There are 4 nested groupings, the coarsest first. Each group lies inside one group of the grouping before and may be the whole of it. The rows also spread widely along 10 directions, which tell nothing about the answers.
(in the rows, 128 means zero)
Some rows, each with its group in each grouping after it:
[123 139 131  69 114 106 136  96 122 153 118 179 138  99 163 134 140 146
  80 136 100 124 112 114  99 112 138]
Q443 Q237 Mafu Q241
[ 98  98 161 110 105 129 148 129  95 116 111 149 114 118 137 111 104 101
 121 164  97 170 106 120 117 150 130]
Q443 Q132 suno Q146
[ 82 143 123 107  83 129 176 218 147 135 162  51 137 147  90 104 116 143
 132 186 140 103 167 118  70 105 128]
Q90 Q161 ripes Q650
[116 148 128 100 136 123 107 127 156 161 142 106 116 104 150 120 140 124
  85 166 135 126 128 118  77 129 138]
Q443 Q529 noto Q452
[122 140 138  77  93 125 114 155 117 119 127  94 175 171  89 111 114 119
 130 126 127  90 172 129 116 107 120]
Q443 Q529 noto Q432
[110 148 152 155  61 129 145 189  85 102 102 130 159 134 104 110 107 160
 165 144 141 109 146 144 155 116  90]
Q443 Q237 vido Q632
[136 156 117 137 124 135 143 151 114 101 121 122 166 147  81 128 126 134
 160 104 128  76 147 151 155  96 130]
Q90 Q161 Doda Q206
[180 161 128 126 119 157 104 108 179 135 169 106 147 153 104 138 152 132
 114 143 128 140 151 123 159 121 148]
Q443 Q132 Zuti Q949
[136 161 119 120 181 124 125 148 153 130 142 112 148 122 108 119 133 105
 121 147 130 111 140 138  99 114 134]
Q443 Q132 suno Q62
[163 184 138 136 159 133  81 101 169 139 130 137 133 102 137 138 174 133
  86 132 159 127 126 141 120 130 129]
Q90 Q385 tove Q436
[172 125 123 134 163 121  97 120 150 138 178 113 166 162 103 173 109 138
 164 121  99 125 129 138 131 131 131]
Q830 Q390 Kuf Q580
[ 84 109 126 141 160 138 191 184  95  92 126 113 131 112  91  96  82  78
 164 166  96 130 129 137 120  94 145]
Q443 Q132 Viri Q866
[159 136 175 121 130 120  72 175 132 107 168  88 179 171  69 120 108 103
 143 172 135 179 167 136  99 147  57]
Q830 Q940 rinur Q710
[119 134 162 122  97 113 123 145  83 118 104 162 151 107 135 109 103 131
 129 151 138 162 125 134 124 106  81]
Q443 Q237 dun Q867
[101 125 124  84 130 142 151 101 120 130  98 154 112 109 144 117 134 108
 101 141  89 110 107 128 122 133 176]
Q443 Q237 dun Q446
[183 189 142 209 120 177 109 130 177 105 150 140 143 114 103 140 174 157
 120 161 147 154 141 137 186 148 124]
Q443 Q529 Von Q175
[128 134 108 162 132 134 168 148 141 139 172 125 127 104 130 140 112 151
 145 164 106 140 115 117 134  94 155]
Q443 Q132 Viri Q421
[126 118 120  86 142 135 148 101 124 126 123 150 135 139 117 148 133 123
 114 122  58 100 108 122 112 148 179]
Q830 Q807 vop Q239
[117 116 151 132 106 112 117 151  96 125 135 142 158 119 131 132  96 148
 147 153 110 144 121 126 114 127  96]
Q443 Q529 Von Q824
[104 158 112 117 101 132 203 185 142 109 155 131 150 111  95 123 120 159
 116 168 111 110 152 114 102  93 140]
Q830 Q203 Zum Q541
[122  97 135 108  75 137 137  98 128 147 143 112 119 142 132 138 109 139
 130 139 128 160 120 103 151  91 153]
Q90 Q161 ripes Q705
[137 129 126 128 141 139 123 109 140 122 134 111 133 132 109 125 113 110
 138 129 141 139 132 124 153  84 141]
Q830 Q940 rinur Q549
[112 117 145 102 123 128 129 138 116 118 128 101 141 145 103 109 103  99
 136 137 135 136 143 129 119  95 134]
Q90 Q385 ked Q469
[148 156 126 173 172 129  92 138 135 139 118 115 128 112 134 128 137 125
 147 131 151 100 115 154 139 133 116]
Q443 Q237 Mafu Q327
[114 111 134  82 157 114 105 107 116 151 123 107 133 125 137 112 102  87
 118 130 136 141 123 121 100  90 124]
Q443 Q245 rodor Q226
[137 154 143  94 105 129 160 123 136 117 141 172 157 113 116 132 145 154
  87 154  96 152 136 108 108 112 127]
Q830 Q807 ras Q470
[113 158 110  95 189  98 137 130 115 130 104 149 145  91 137 119 125 114
 100 117 129  81 116 136  73  90 129]
Q830 Q807 goder Q987
[138 148 110 137 156 134 151 120 155 143 150 144 121 100 141 143 139 138
 114 147 100 112 109 127 126 127 166]
Q443 Q132 Zuti Q980
[169 153 126 159 144 156 138 132 191 135 193 128 125 115 121 163 159 157
 110 191  97 158 116 116 111 165 151]
Q830 Q203 tof Q656
[110 130 118 158 119 156 153 173 172 132 156  69 108 153 112 145 141 150
 145 174  87  72 123 135 114 195 184]
Q830 Q940 lesez Q83
[156 132 145 149 152 113 118 147 139 128 180 122 154 117 107 135  95 127
 144 164 141 202 139 123 111  81  83]
Q830 Q390 Kuf Q580
[133 171 130 158 109 158 117 153 159 130 108  79 118 135 115 101 150 124
 129 145 177  91 151 141 155 120 135]
Q443 Q237 Mafu Q241
[100 125 121 159 163 132 153 171 131 137 145 108 104  89 136 114 104 115
 148 189 121 145 111 133  99 123 137]
Q443 Q237 dun Q446
[124 166 138 211 140 132 129 154 145 123 122 127  95  70 152 122 141 150
 119 177 172 150 103 138 131 127 105]
Q830 Q940 lesez Q83
[133 149 153 136 128 111 117 161 111 112 125 133 151 111 119 120 113 131
 132 155 149 144 126 133 102 115  74]
Q830 Q203 tof Q656
[116 150 126 138 143 140 175 137 140 104 131 156 127  88 112 116 133 126
 104 164 116 145 126 124 124  99 140]
Q830 Q940 rinur Q549
[110 122 134 139 168 120 128 173 109 121 128 102 131 122 113 111  98  92
 156 153 113 110 119 150 101 144 123]
Q443 Q132 Zuti Q949
[123 148 120 128 145 121 115 153 163 155 158  65 125 129 126 124 124 127
 128 151 171 116 143 127  97  89 140]
Q90 Q385 ked Q469
[ 74 122 156 104 118 130 147 189 111 123 116 106 111 117 127  95 116 103
 119 197  99 130 124 135  62 179 121]
Q443 Q237 dun Q446
[141 169 148 128 153 156  76 112 135 104  62 110 123 153 105 112 168  89
 108 106 138  67 124 161 134 191 138]
Q830 Q807 vop Q239
[155 149 146 168 137 130  80 141 114 123 117 126 155 140 116 137 129 136
 163 126 135 109 124 158 153 154 100]
Q443 Q237 vido Q632
[123 134 103 117 180  89 160 138 114 145 153 177 148  78 143 157 113 156
 123 140  77 118  96 123  73 100 133]
Q830 Q807 vop Q239
[117 146 123 146 172 152 133 124 154 134 116 109  89  97 139 109 143  91
 107 161 131 118 106 139 121 145 166]
Q443 Q132 Zuti Q949

New rows, each followed by its group in each grouping:
[113 167 131 107  69 135 159 120 119 121  96 164 134 115 140 125 149 160
  91 125 114  90 122 124 139 124 150]
Q443 Q132 Viri Q421
[ 74 139 132 141  89 125 152 149 114 144  94 122  88  71 171  95 114 137
 106 166 167 126 110 118 113  93 132]
Q443 Q529 noto Q452
[139 166 116 162 154 125 158 144 127 111 131 158 148  86 123 128 128 147
 122 138 135 127 125 129 126  80 121]
Q830 Q807 goder Q987
[139 195 137 146 104 130  97 158 152 133 108  91 136 131 130 117 158 154
 102 135 188  84 147 138 112 132 100]
Q830 Q807 goder Q987
[111  92 153 111 150  93  71 110  97 164 127 127 116  99 176 130  91 107
 129 151 130 168  90 123  85 130 100]
Q443 Q529 noto Q452
[165 162 137 172  82 143  99 138 149 120 139  98 151 149 105 138 124 164
 150 127 184 135 149 124 183  97 103]
Q830 Q203 Zum Q541
[ 84 125 128 119 162 120 145 140  96 120  93 138 120  86 134  96 104  89
 124 140 126 109 115 138 104  99 134]
Q443 Q529 noto Q452
[136 178 126 135 188 133  97 135 139 118  94 100 131 121 112  96 139  77
 121 114 171  76 137 160 128 113 124]
Q443 Q132 Zuti Q980
[167 137 135 107 133  99  66 134 153 168 187  82 169 160 123 148 104 137
 144 144 150 155 149 117 104  99  97]
Q443 Q132 suno Q62
[133 129 139 132 213  93  92 119 113 137 141 147 129  79 146 130 118  95
 124 150 133 175  94 142  72 118  87]
Q90 Q161 Doda Q206
[134 150 139 119 144 136  81 108 132 138  95 104 130 139 131 118 143 104
 114 109 150  90 124 144 130 140 128]
Q443 Q245 rodor Q226
[170 102 152  90 190 148  88 112 156 117 197  91 157 173  64 132 124  59
 137 168  82 204 147 129  96 148 124]
Q90 Q161 Doda Q206
[136 190 142 100  88 128 144 123 147 126 128 167 143  91 139 115 162 149
  56 160 147 160 143 112 113  91 111]
Q443 Q132 Viri Q866
[ 95 151 104 115 170 154 166 116 150 122  98 122  97 103 121 109 161  95
  93 137 119  76 111 141 110 127 192]
Q90 Q161 ripes Q650
[188 122 145 147 124 120  97  98 127 140 170 191 169 130 140 188 138 175
 143 135  62 156 102 129 152 168 119]
Q443 Q237 Mafu Q241
[129 139 115 141 163 149 139 117 151 127 139 119 112 115 118 132 145 114
 125 143 113 120 115 135 127 131 164]
Q90 Q161 Doda Q206
[142 153 138 177 166 152 129 133 120  92  99 155 135 117 106 123 138 105
 145 127 113 107 113 159 162 156 139]
Q443 Q132 suno Q62
[138 128 133 132 186 126 132 127  97  93 120 165 169 121  91 136 112 100
 158 102  90 107 122 157 140 110 138]
Q90 Q385 tove Q436
[121 154 134 186 135 128 154 198 114 108 146 131 144 106 110 126 117 142
 155 169 108 122 124 146 116 143 108]
Q443 Q132 Viri Q421
[130 134 144 191 163  99  92 151  92 138 124 152 128  91 164 153 113 143
 158 144 111 125  74 154 108 177  92]
Q443 Q132 Viri Q421
[120 137 144 131  89 110 112 134  95 140 106 153 142 112 154 134 118 166
 134 135 131 123 110 135 131 128 103]
Q443 Q237 vido Q632
[117 169 121 138 164 135 136 161 143 127 121 117 125  98 123 106 139 113
 117 164 139 108 131 146 104 123 130]
Q443 Q237 dun Q446
[178 153 135 115 126 117  86 114 138 144 153 143 177 145 120 150 137 154
 131 120 124 128 140 133 140 111 103]
Q443 Q237 Mafu Q327
[117 121 150 153 126 137 130 155 114 114 118 105 124 130 112 115 106 115
 152 155 131 140 122 129 126 133 117]
Q830 Q807 ras Q470
[128 123 131 138 111 145 147 131 109 107 123 130 145 145 106 132 111 122
 158 122 102 113 127 134 170 114 155]
Q443 Q132 Viri Q866
[139 121 132 142 115 145  81  96 167 174 138  75  82 133 168 139 131 127
 123 153 149 136  99 120 139 157 162]
Q443 Q132 Zuti Q949
[104 159 128 132 103 148 147 114 134 132  87 131  94  99 157 113 151 126
  92 140 145 103 108 128 141 125 165]
Q443 Q132 Viri Q866
[128 137 120  74 105 124 144 127 140 137 156 113 153 146 107 131 127 138
 117 136 117 123 148 115 107  89 140]
Q90 Q161 Doda Q206
[137 159 153 144  71 145 149 166 142 115 147 123 138 132 109 121 138 155
 116 171 121 142 148 123 136 144 116]
Q443 Q132 Zuti Q980
[125 183 140 103 108 134 155 153 112  85  93 145 165 120  85  83 133 106
 104 127 154 106 166 142 142  74 105]
Q443 Q132 Zuti Q949
[131 162 139  84  94 120 133 157 134 128 141 131 165 148 112 133 143 152
 104 145  93  84 146 135  94 160 126]
Q443 Q132 Zuti Q949
[141 133 158 170  78 128  98 151 120 134 131 106 134 142 133 131 107 151
 160 150 160 155 125 128 154 133  95]
Q443 Q132 suno Q62
[142 149 141 101 190 127 115 122 117  98 109 147 155 124  90 112 133  79
 109 128 108 130 130 143 100 126 114]
Q830 Q807 vop Q239
[102 141 143 145 140 128 109 127 122 123  83 114 101 108 148 112 134 111
 117 140 151 102 100 145 118 151 128]
Q830 Q940 lesez Q83
[ 73 101 128 117 164 129 153 146  97 128  86 113  98 103 138  91  98  78
 143 146 114  98 102 140 106 122 152]
Q443 Q237 Mafu Q327
[122 102 129 101 122 137 128 136 124 137 136  99 140 168 109 131 111 118
 159 134  81  91 130 132 125 152 160]
Q443 Q237 Mafu Q327
[113 117 152 123 136 142 109 150 113 106 117  98 144 148  95 102 105  86
 149 151 123 127 140 139 126 145 122]
Q443 Q529 Von Q175
[128 149 114  98  91 108 108 163 154 173 172  66 157 147 126 131 110 162
 132 145 158  99 164 111  96  76 121]
Q443 Q529 noto Q452
[107 113 119 151 128 140 166 163 140 136 162 102 114 122 116 142 118 140
 147 169  97 123 115 127 109 139 161]
Q90 Q161 ripes Q705
[116 154  88 140 114 169 203 155 148 106 136  95 140 142  80 116 125 125
 152 128 118  68 158 126 180  63 202]
Q443 Q132 Viri Q866
[118 120 148 101 150 117  91 120 112 135 103 119 127 138 139 122 119  92
 126 129 120 112 106 141 105 166 128]
Q443 Q132 suno Q146
[138 110 152 156 109 158 110 143 130  99 133  91 139 184  87 139 122 120
 169 143  92 110 129 146 159 193 141]
Q830 Q940 lesez Q83
[123 105 113 155 163 103 127 145  97 151 146 136 148 118 143 167  94 153
 178 119  83  90  94 142 117 133 134]
Q443 Q245 rodor Q226
[ 83 108 131 149 118 146 130 137 132 139  93  59  73 137 141 109  97 101
 151 142 159 102 109 133 134 133 162]
Q830 Q390 Kuf Q580
[122 115 154 137 184 133 107 145 112 112 123 115 120 120 113 105 110  64
 138 164 107 148 110 151 101 168 118]
Q443 Q132 Zuti Q949
[107 156 151 207 121 158 129 143 136 117  80 110  69  85 154 102 147 126
 118 168 177 135  98 135 145 154 127]
Q830 Q807 ras Q470
[148 154 134 128 123 120 110 107 124 124 110 153 152 130 129 148 128 149
 126  99 135 103 122 140 147 115 121]
Q830 Q390 Kuf Q580
[117 144 110 104 172 105 112 154 160 170 153  89 127 127 145 140 131 129
 119 155 115  81 119 133  58 155 151]
Q443 Q132 suno Q62
[173 163 128 167 175 144 112 117 148 104 141 153 150 106 103 141 142 126
 125 134 134 146 125 139 155 119 119]
Q830 Q203 Zum Q541
[136 110 125 143 131 156 134 113 138 109 137 101 133 155  98 131 110 110
 157 132 115 129 130 128 173 107 161]
Q830 Q940 lesez Q83
[119 146 128  72 125 110 100 120 118 152 103 122 148 136 144 122 125 126
 113 120 133  81 128 138 101 118 130]
Q443 Q237 dun Q867
